Each new row is followed by what is left after taking away its nearest point in the smallest flat space through zero that holds the last named rows.
(in the rows, 100 means zero)

j_881, 5 rows:
83	106	97	114	118	106	114	113	102	102	115	140	120	97	120
94	121	103	111	99	118	90	59	107	96	111	98	109	100	105
99	79	90	101	120	140	120	109	100	95	96	104	83	65	78
109	104	95	61	160	81	110	44	99	111	71	95	78	104	103
103	103	114	94	111	102	91	97	80	107	125	107	98	99	75
New rows:
80	84	102	118	109	103	106	119	92	76	95	83	122	98	68 => 79	94	102	113	116	91	104	101	95	78	90	83	125	108	80
114	99	126	100	96	99	120	130	98	110	81	88	81	121	100 => 107	112	127	109	103	114	118	107	101	108	92	96	89	118	104
75	91	109	90	113	72	73	130	93	109	113	80	90	119	113 => 70	93	102	100	118	103	79	110	104	102	111	79	88	102	113

j_932:
128	109	88	87	69	113	123	81	97	112	111	93	131	95	99
77	97	119	118	116	101	107	123	130	96	91	81	115	90	103
102	90	102	88	62	99	102	114	90	132	57	92	97	103	110
75	118	114	100	117	103	78	94	84	100	76	104	90	86	99
114	113	97	99	76	108	104	101	99	103	88	96	127	95	96
New rows:
113	114	92	115	82	86	118	127	116	107	76	107	99	82	125 => 110	119	90	110	101	87	115	106	107	101	96	115	87	79	123
119	75	121	78	88	101	98	123	87	77	114	103	88	121	83 => 104	89	133	76	96	111	102	112	87	84	107	93	100	103	85
116	115	81	97	94	80	100	73	105	89	120	98	100	100	103 => 100	110	92	101	95	78	96	89	111	97	97	90	96	97	108

j_576 (5 x 15):
61	128	108	124	138	131	117	104	84	111	81	103	112	107	101
75	131	103	140	99	130	89	107	100	103	123	107	74	119	135
50	100	85	123	127	129	85	121	74	64	69	106	82	127	94
44	112	66	98	115	103	78	88	106	110	111	112	106	104	139
60	100	66	124	86	91	107	118	92	125	87	99	108	119	103
New rows:
83	87	88	121	102	114	100	105	113	105	84	61	86	92	96 => 95	88	95	109	104	112	98	95	120	105	93	62	88	83	100
124	95	107	58	93	103	142	93	77	103	92	85	99	85	97 => 99	102	92	74	89	112	127	99	76	99	100	90	84	99	117
111	87	100	111	100	109	76	94	100	102	104	115	102	96	96 => 107	89	99	113	102	108	83	95	98	110	100	114	108	96	93

j_282, 5 rows:
120	69	67	70	125	111	88	123	72	80	97	111	67	141	106
135	110	58	83	122	86	123	120	92	108	74	89	84	88	88
121	117	81	112	118	117	112	94	64	83	81	55	63	114	81
87	94	55	72	109	107	116	112	91	76	104	43	73	86	99
121	114	50	124	63	108	144	115	40	75	114	97	52	113	59
New rows:
74	121	86	99	94	101	123	103	117	100	118	112	101	101	99 => 85	121	93	99	113	106	112	99	112	101	105	109	96	115	102
113	95	110	84	105	111	106	91	107	92	105	83	101	108	107 => 116	98	108	89	95	106	113	94	106	96	108	96	104	105	102
100	96	107	109	99	101	100	110	88	82	142	118	103	93	113 => 112	106	106	107	118	98	101	107	92	89	124	102	103	86	112
83	96	101	103	123	73	110	112	142	94	120	95	94	123	105 => 92	106	102	117	118	75	117	109	130	94	117	96	88	127	95

j_367 (5 x 15):
109	102	125	52	101	103	69	84	112	106	62	143	160	113	104
101	101	95	55	117	94	81	115	114	72	82	131	135	83	70
104	89	87	40	119	110	85	97	110	112	84	138	142	133	85
99	112	82	68	102	97	90	105	97	111	94	147	112	92	93
97	87	103	74	124	89	103	98	109	79	128	87	129	72	96
New rows:
79	109	67	67	101	62	96	112	92	106	102	59	104	100	127 => 82	115	76	76	90	65	87	114	93	103	79	65	102	106	125
78	111	77	88	97	109	118	96	98	110	125	136	105	94	112 => 82	104	99	105	94	113	113	98	108	88	104	109	107	104	105
114	103	106	108	100	84	100	93	80	97	108	95	94	95	105 => 115	100	101	99	104	88	97	96	83	96	101	100	98	105	97
86	98	103	102	99	106	87	120	96	101	106	139	79	99	105 => 87	86	116	103	106	107	89	113	102	94	111	116	90	105	109
106	104	113	142	105	100	125	64	104	142	109	86	113	106	117 => 105	108	96	122	115	97	116	89	112	115	94	105	115	94	82

j_46, 5 rows:
114	114	78	85	81	68	85	91	65	74	77	106	103	99	106
107	112	71	84	124	95	120	128	93	99	97	105	116	86	144
89	81	97	70	103	83	90	93	67	120	134	100	99	89	135
117	77	98	90	69	85	102	126	88	66	110	98	114	97	96
111	121	85	98	105	108	106	140	81	75	105	129	79	114	89
New rows:
118	128	69	96	111	74	112	119	65	114	77	91	99	103	93 => 109	101	94	104	103	86	112	114	84	126	97	79	101	103	79
113	131	112	98	85	113	83	89	106	122	127	109	82	139	104 => 123	123	104	95	78	104	93	97	114	110	116	97	106	128	118
104	86	124	75	104	104	103	79	93	73	72	120	84	120	79 => 101	80	120	70	117	107	115	88	101	84	80	114	96	110	102
100	102	103	84	84	115	93	117	84	96	81	100	90	97	92 => 95	98	106	85	91	118	96	111	93	108	82	93	95	92	100

j_713 (5 x 15):
53	71	88	106	124	88	75	108	99	88	107	116	95	113	107
52	100	90	77	88	81	67	98	126	111	126	90	108	122	91
40	84	144	98	141	74	84	101	102	106	98	94	109	112	98
51	76	87	73	121	90	82	78	160	114	103	128	134	108	104
51	103	107	115	113	100	77	116	97	119	95	86	116	81	114
New rows:
77	92	120	118	74	103	92	85	79	75	80	94	99	91	100 => 85	92	112	107	68	105	96	75	96	77	82	101	105	94	98
112	98	104	89	74	102	123	103	137	112	124	94	116	135	113 => 101	90	108	113	92	106	120	118	111	105	114	95	109	124	125
123	114	135	102	93	110	119	106	81	92	94	120	119	130	110 => 99	111	113	102	87	111	100	112	90	97	102	121	125	128	116

j_828 (5 x 15):
95	86	116	94	113	97	104	90	118	99	90	87	102	68	94
94	101	122	77	93	96	77	64	113	103	97	108	70	114	107
103	77	135	72	101	82	106	82	108	119	111	106	115	117	114
119	120	104	93	80	83	105	114	76	107	93	111	88	89	106
109	95	111	97	91	119	95	99	120	92	132	127	105	119	112
New rows:
118	114	107	88	82	106	86	99	93	108	92	114	116	100	104 => 107	107	100	95	94	111	85	95	100	105	87	102	121	98	97
125	93	83	111	112	82	120	87	145	107	91	78	115	85	123 => 128	109	75	111	99	83	110	86	133	107	93	88	100	104	127
126	91	121	117	96	89	106	123	95	77	118	80	124	102	80 => 117	98	121	111	93	88	89	103	96	76	108	78	101	111	79
104	109	88	97	96	121	89	103	90	121	83	97	147	86	125 => 101	113	92	92	93	125	77	90	97	118	81	101	131	88	126
74	86	101	93	100	88	49	106	94	119	82	76	119	103	80 => 92	94	106	95	86	98	52	121	99	111	100	98	119	94	87

j_288 (5 x 15):
92	73	135	127	98	131	93	89	96	76	124	145	144	76	82
104	58	132	113	84	134	71	94	81	118	97	115	108	76	53
99	77	122	92	59	69	119	125	99	109	134	126	115	106	74
98	70	108	79	91	134	71	76	82	110	124	130	112	59	107
91	77	120	86	109	93	103	77	82	111	138	96	94	87	87
New rows:
96	117	127	124	92	104	113	84	100	77	129	105	122	122	128 => 106	110	118	110	79	110	95	89	92	105	108	90	100	119	118
71	124	74	105	122	88	101	102	94	74	79	106	103	92	115 => 73	102	88	99	105	85	96	106	84	92	88	109	99	87	90
74	104	86	121	91	118	124	78	114	89	94	112	122	112	83 => 77	100	78	100	85	112	118	76	107	108	96	102	105	109	86
91	109	77	118	105	114	120	87	94	85	107	71	89	86	115 => 95	97	84	116	81	111	118	101	93	94	108	84	94	85	101
99	99	80	122	93	111	86	95	99	117	112	94	111	77	115 => 98	101	85	127	93	97	97	101	101	117	114	87	108	88	106
93	105	107	87	129	113	82	123	105	127	126	82	121	118	84 => 95	111	100	87	124	116	81	128	110	122	121	90	126	118	94

j_252 (5 x 15):
65	121	98	91	96	123	111	107	126	77	79	108	77	120	109
95	136	123	88	86	118	97	124	95	106	103	85	92	134	114
106	138	97	79	131	114	76	100	131	85	115	81	82	100	98
87	123	106	93	105	127	55	105	129	106	106	79	113	131	63
91	95	96	104	90	137	64	107	85	77	131	71	79	143	111
New rows:
86	102	84	85	98	100	99	89	79	89	88	121	90	83	116 => 91	109	92	84	97	103	84	93	80	102	93	112	102	92	102
101	85	102	95	97	104	92	138	61	123	109	93	91	94	95 => 89	92	93	90	110	106	95	131	87	112	97	101	85	85	88
89	90	100	111	79	127	86	91	94	91	108	110	87	112	89 => 105	106	106	102	90	110	98	92	97	102	105	113	90	92	93
106	108	90	65	94	84	99	106	94	90	89	120	134	125	102 => 109	101	82	67	100	86	94	101	93	80	97	117	126	121	106
85	120	108	86	85	106	109	88	100	116	76	106	122	96	110 => 93	106	96	90	94	110	94	80	94	103	95	96	113	92	114
84	118	115	101	99	105	90	108	81	106	118	145	99	103	151 => 83	109	106	104	109	104	73	97	97	109	118	145	113	95	125

j_184 (5 x 15):
79	115	53	110	87	75	107	97	98	111	90	96	98	81	104
100	98	91	85	90	90	84	83	99	114	91	111	113	125	81
93	85	65	107	123	52	113	87	99	91	129	81	63	101	104
95	85	48	105	102	44	113	84	97	149	115	118	112	110	72
95	118	55	75	107	44	101	88	103	129	140	111	81	97	108
New rows:
103	81	124	96	83	97	86	112	111	120	74	117	72	94	108 => 100	79	114	99	86	88	89	110	110	119	77	113	66	92	109
75	129	94	115	97	122	72	80	119	101	73	111	83	128	92 => 85	118	101	126	116	115	93	93	120	113	100	115	79	115	96
126	108	114	119	110	105	127	92	100	84	113	78	94	80	119 => 123	112	102	105	96	98	112	78	99	99	100	89	109	98	104
121	121	103	81	87	112	118	122	79	97	95	117	94	75	74 => 119	108	95	83	93	100	115	110	77	86	94	107	83	88	67
82	74	119	83	83	79	81	124	125	120	91	105	124	117	113 => 77	73	114	92	89	76	88	127	125	106	94	92	110	106	123

j_853:
74	89	84	91	87	96	116	124	119	103	93	110	77	113	40
88	97	112	102	90	100	75	75	102	117	96	110	90	119	75
79	95	116	141	113	119	104	94	63	138	79	108	104	107	71
86	100	103	98	105	55	110	97	85	150	103	106	86	113	98
73	85	105	99	131	104	93	103	105	128	107	121	79	94	107
New rows:
93	97	104	102	100	101	93	92	111	102	97	117	100	102	106 => 98	100	100	104	96	97	104	99	106	99	94	111	105	101	104
104	98	95	95	96	97	93	87	100	102	58	100	107	61	91 => 102	97	93	89	98	90	93	88	104	106	62	102	102	61	95
100	109	125	123	108	113	117	107	96	79	104	89	101	111	100 => 95	107	124	110	107	97	111	103	106	87	111	94	90	116	101
92	95	96	84	113	93	105	122	100	78	140	110	83	107	123 => 94	100	106	104	100	101	100	108	81	85	126	106	94	119	101
100	94	90	104	88	61	97	115	103	67	96	108	93	109	129 => 89	89	99	121	94	81	90	109	94	77	87	115	93	111	114

j_749:
83	85	113	103	85	76	109	100	80	61	68	92	89	82	120
99	103	106	85	96	98	92	77	40	92	100	99	133	107	90
101	88	125	88	67	115	108	115	53	106	78	131	137	108	109
84	75	133	124	87	109	92	130	80	101	106	105	117	83	122
72	115	100	84	117	100	111	107	48	79	91	134	142	106	121
New rows:
124	94	108	96	100	92	128	90	142	94	90	80	105	101	104 => 114	95	114	98	108	97	122	92	116	94	101	85	127	101	108
97	104	100	104	78	115	109	104	91	107	97	104	95	86	107 => 95	111	92	103	90	111	107	96	93	104	104	99	93	87	103
100	122	103	79	88	98	111	110	109	142	99	100	103	80	110 => 93	120	104	82	93	88	107	101	98	128	100	88	101	73	111
106	110	88	96	106	80	121	99	134	89	118	101	100	104	128 => 113	100	102	96	90	85	113	93	108	96	120	96	114	105	121
124	75	58	73	125	102	95	108	109	118	130	104	118	103	100 => 118	60	71	77	108	90	99	111	99	99	109	98	110	91	111

j_332:
64	122	160	83	111	99	92	84	83	123	94	75	94	112	93
90	112	146	61	132	92	102	91	89	99	107	80	80	86	101
100	106	146	83	117	74	121	62	101	75	112	96	98	96	111
103	129	160	64	137	88	102	93	94	112	94	107	150	107	109
87	114	154	71	123	88	111	91	105	119	65	111	101	65	66
New rows:
81	115	85	79	115	94	100	86	116	92	72	116	123	105	115 => 73	110	77	83	109	99	96	87	112	90	79	103	100	105	115
88	75	116	92	104	107	116	96	116	108	102	79	113	113	104 => 94	70	103	93	103	109	116	103	119	107	100	84	110	106	101
73	78	118	112	77	126	93	112	122	94	121	100	75	129	118 => 89	81	124	96	94	120	100	119	130	95	109	119	92	109	111

j_347 (5 x 15):
123	82	117	77	118	101	49	86	98	114	82	62	99	117	73
112	98	123	81	103	122	115	106	99	108	82	98	69	117	99
127	130	132	84	101	125	98	108	101	82	71	64	102	92	108
91	131	111	103	115	109	98	69	88	119	81	90	106	64	77
116	102	116	100	69	89	114	102	111	94	100	99	116	84	139
New rows:
96	109	126	121	85	111	84	93	105	117	109	78	124	126	90 => 88	111	121	125	84	115	100	99	104	116	113	91	116	128	93
128	71	89	115	108	90	72	91	111	83	102	88	99	119	85 => 119	93	97	120	102	100	105	86	108	88	95	102	92	98	93
83	98	118	104	82	80	117	86	78	100	107	92	81	95	89 => 88	99	114	103	85	81	107	97	80	86	109	82	87	102	89
73	76	120	81	105	103	75	116	95	97	98	123	89	96	94 => 74	90	122	85	100	103	79	116	96	89	96	119	100	82	102
117	93	108	126	96	117	107	83	78	76	71	92	78	75	123 => 110	76	92	130	102	107	94	84	78	78	83	98	79	87	113
87	106	94	96	73	75	98	121	128	118	73	111	126	103	81 => 88	111	97	92	80	86	102	126	126	115	68	109	117	109	76

j_238:
89	120	119	100	96	87	88	115	99	110	86	83	112	105	84
127	98	82	82	111	99	110	117	106	109	86	98	106	102	128
93	83	91	92	93	109	120	127	123	111	88	97	99	130	66
82	120	105	86	110	87	97	134	99	78	111	98	93	81	111
99	72	97	71	78	101	92	111	98	103	84	87	98	129	91
New rows:
99	107	77	108	121	84	106	100	74	108	92	112	88	95	105 => 92	100	81	105	112	84	102	101	73	108	89	108	87	104	93
108	75	80	84	84	116	103	104	101	84	110	95	93	96	120 => 102	100	96	105	89	109	100	103	104	98	104	88	106	93	102
119	98	89	134	128	100	99	87	84	103	96	105	58	103	98 => 110	99	95	117	121	92	91	107	82	101	88	93	59	111	93
95	109	65	109	93	86	124	98	137	95	131	93	100	102	58 => 109	111	71	93	87	75	99	87	116	95	121	81	107	97	88
93	121	106	80	99	77	100	90	142	97	97	61	115	102	121 => 89	106	100	89	96	88	107	74	144	91	109	73	106	104	113
89	78	101	85	119	82	105	99	99	79	105	94	102	102	102 => 95	86	104	97	122	82	107	91	101	91	99	93	110	103	97

j_706, 5 rows:
107	109	94	96	119	116	81	87	115	105	88	65	91	123	95
101	94	97	73	102	86	76	93	97	72	132	121	60	125	84
102	101	109	112	98	95	69	100	123	120	128	135	100	88	82
95	95	95	90	120	79	91	61	106	82	106	67	94	128	87
99	107	87	56	105	93	123	106	104	143	93	107	97	88	93
New rows:
105	115	118	83	95	79	73	71	88	101	87	91	102	106	120 => 107	116	120	86	88	86	75	85	86	106	86	103	103	97	124
91	113	121	101	127	118	72	98	108	113	81	96	92	93	89 => 84	104	121	96	118	101	92	98	90	96	85	105	94	88	94
103	127	83	113	106	109	128	120	100	72	101	105	97	92	117 => 102	128	82	108	116	98	116	104	115	86	111	104	98	94	103
102	97	113	86	100	84	118	89	76	111	124	114	122	85	123 => 111	104	112	91	108	106	95	91	85	108	118	99	109	101	123

j_144:
95	63	132	104	119	129	78	108	125	146	143	60	100	111	97
114	91	105	77	111	71	105	111	106	108	143	66	80	94	90
105	71	122	104	121	102	103	111	113	109	139	61	121	89	89
99	93	123	89	122	73	74	104	100	105	160	49	121	87	80
135	77	137	125	133	70	113	94	108	123	143	57	137	84	74
New rows:
113	111	101	118	84	94	84	104	131	114	78	96	100	74	103 => 107	109	97	108	84	94	84	111	131	105	86	90	98	70	104
127	89	85	109	80	103	128	60	95	102	56	107	151	75	98 => 109	87	83	75	78	105	99	72	101	115	90	85	116	85	102
83	97	97	105	86	102	117	82	97	81	90	93	92	120	118 => 88	96	105	107	92	94	112	79	97	89	102	83	97	119	112

j_770, 5 rows:
69	49	67	89	69	70	103	138	88	134	93	70	104	78	108
105	99	40	101	66	137	103	113	120	66	81	86	89	103	98
96	75	113	72	91	114	119	110	119	109	96	99	113	84	80
97	53	88	108	76	121	96	105	85	99	110	104	137	73	91
74	95	72	128	130	82	80	111	111	105	96	64	139	81	87
New rows:
110	95	105	99	123	131	95	107	94	142	99	102	99	73	73 => 113	107	90	105	115	127	91	107	87	136	96	101	80	85	86
103	99	117	107	81	118	142	103	106	101	93	91	118	109	105 => 99	107	111	120	89	104	132	102	98	103	94	86	116	113	113
128	81	115	109	123	91	104	133	114	96	91	58	75	101	116 => 137	74	120	116	117	106	101	124	104	87	99	72	85	98	115
120	100	101	65	135	104	107	120	100	115	106	142	102	98	97 => 115	100	74	81	130	102	96	124	94	108	104	132	104	98	104
118	115	97	97	117	103	90	114	112	102	91	104	85	98	96 => 116	99	97	100	109	103	88	115	101	107	97	107	93	91	98
91	107	121	102	97	96	85	115	109	94	105	110	110	88	116 => 92	108	113	100	91	100	87	118	112	90	101	108	105	90	117

j_12, 5 rows:
116	118	96	118	100	72	118	133	102	121	78	110	102	90	84
122	132	109	75	100	93	81	123	117	81	87	103	107	72	80
90	116	76	100	92	104	82	94	92	113	97	96	92	60	101
111	98	102	89	116	79	116	116	98	116	108	90	69	91	87
89	116	94	65	116	73	95	110	73	97	74	97	75	101	75
New rows:
128	84	117	104	111	96	96	80	124	96	119	96	110	91	127 => 112	96	103	100	113	80	94	83	101	102	92	101	106	94	117
128	123	76	122	81	129	72	105	97	74	84	125	95	100	98 => 128	104	81	116	96	119	90	104	90	84	99	115	70	114	97
117	80	122	118	103	104	104	91	88	108	95	98	98	75	74 => 110	81	122	113	102	107	98	85	83	100	89	100	103	83	74
90	126	113	98	72	127	83	100	98	90	101	114	108	102	112 => 94	117	114	98	84	111	102	109	93	106	107	108	87	107	106
117	100	121	108	97	80	122	84	110	97	113	119	109	111	82 => 103	106	107	101	94	85	107	72	99	99	111	115	103	95	84
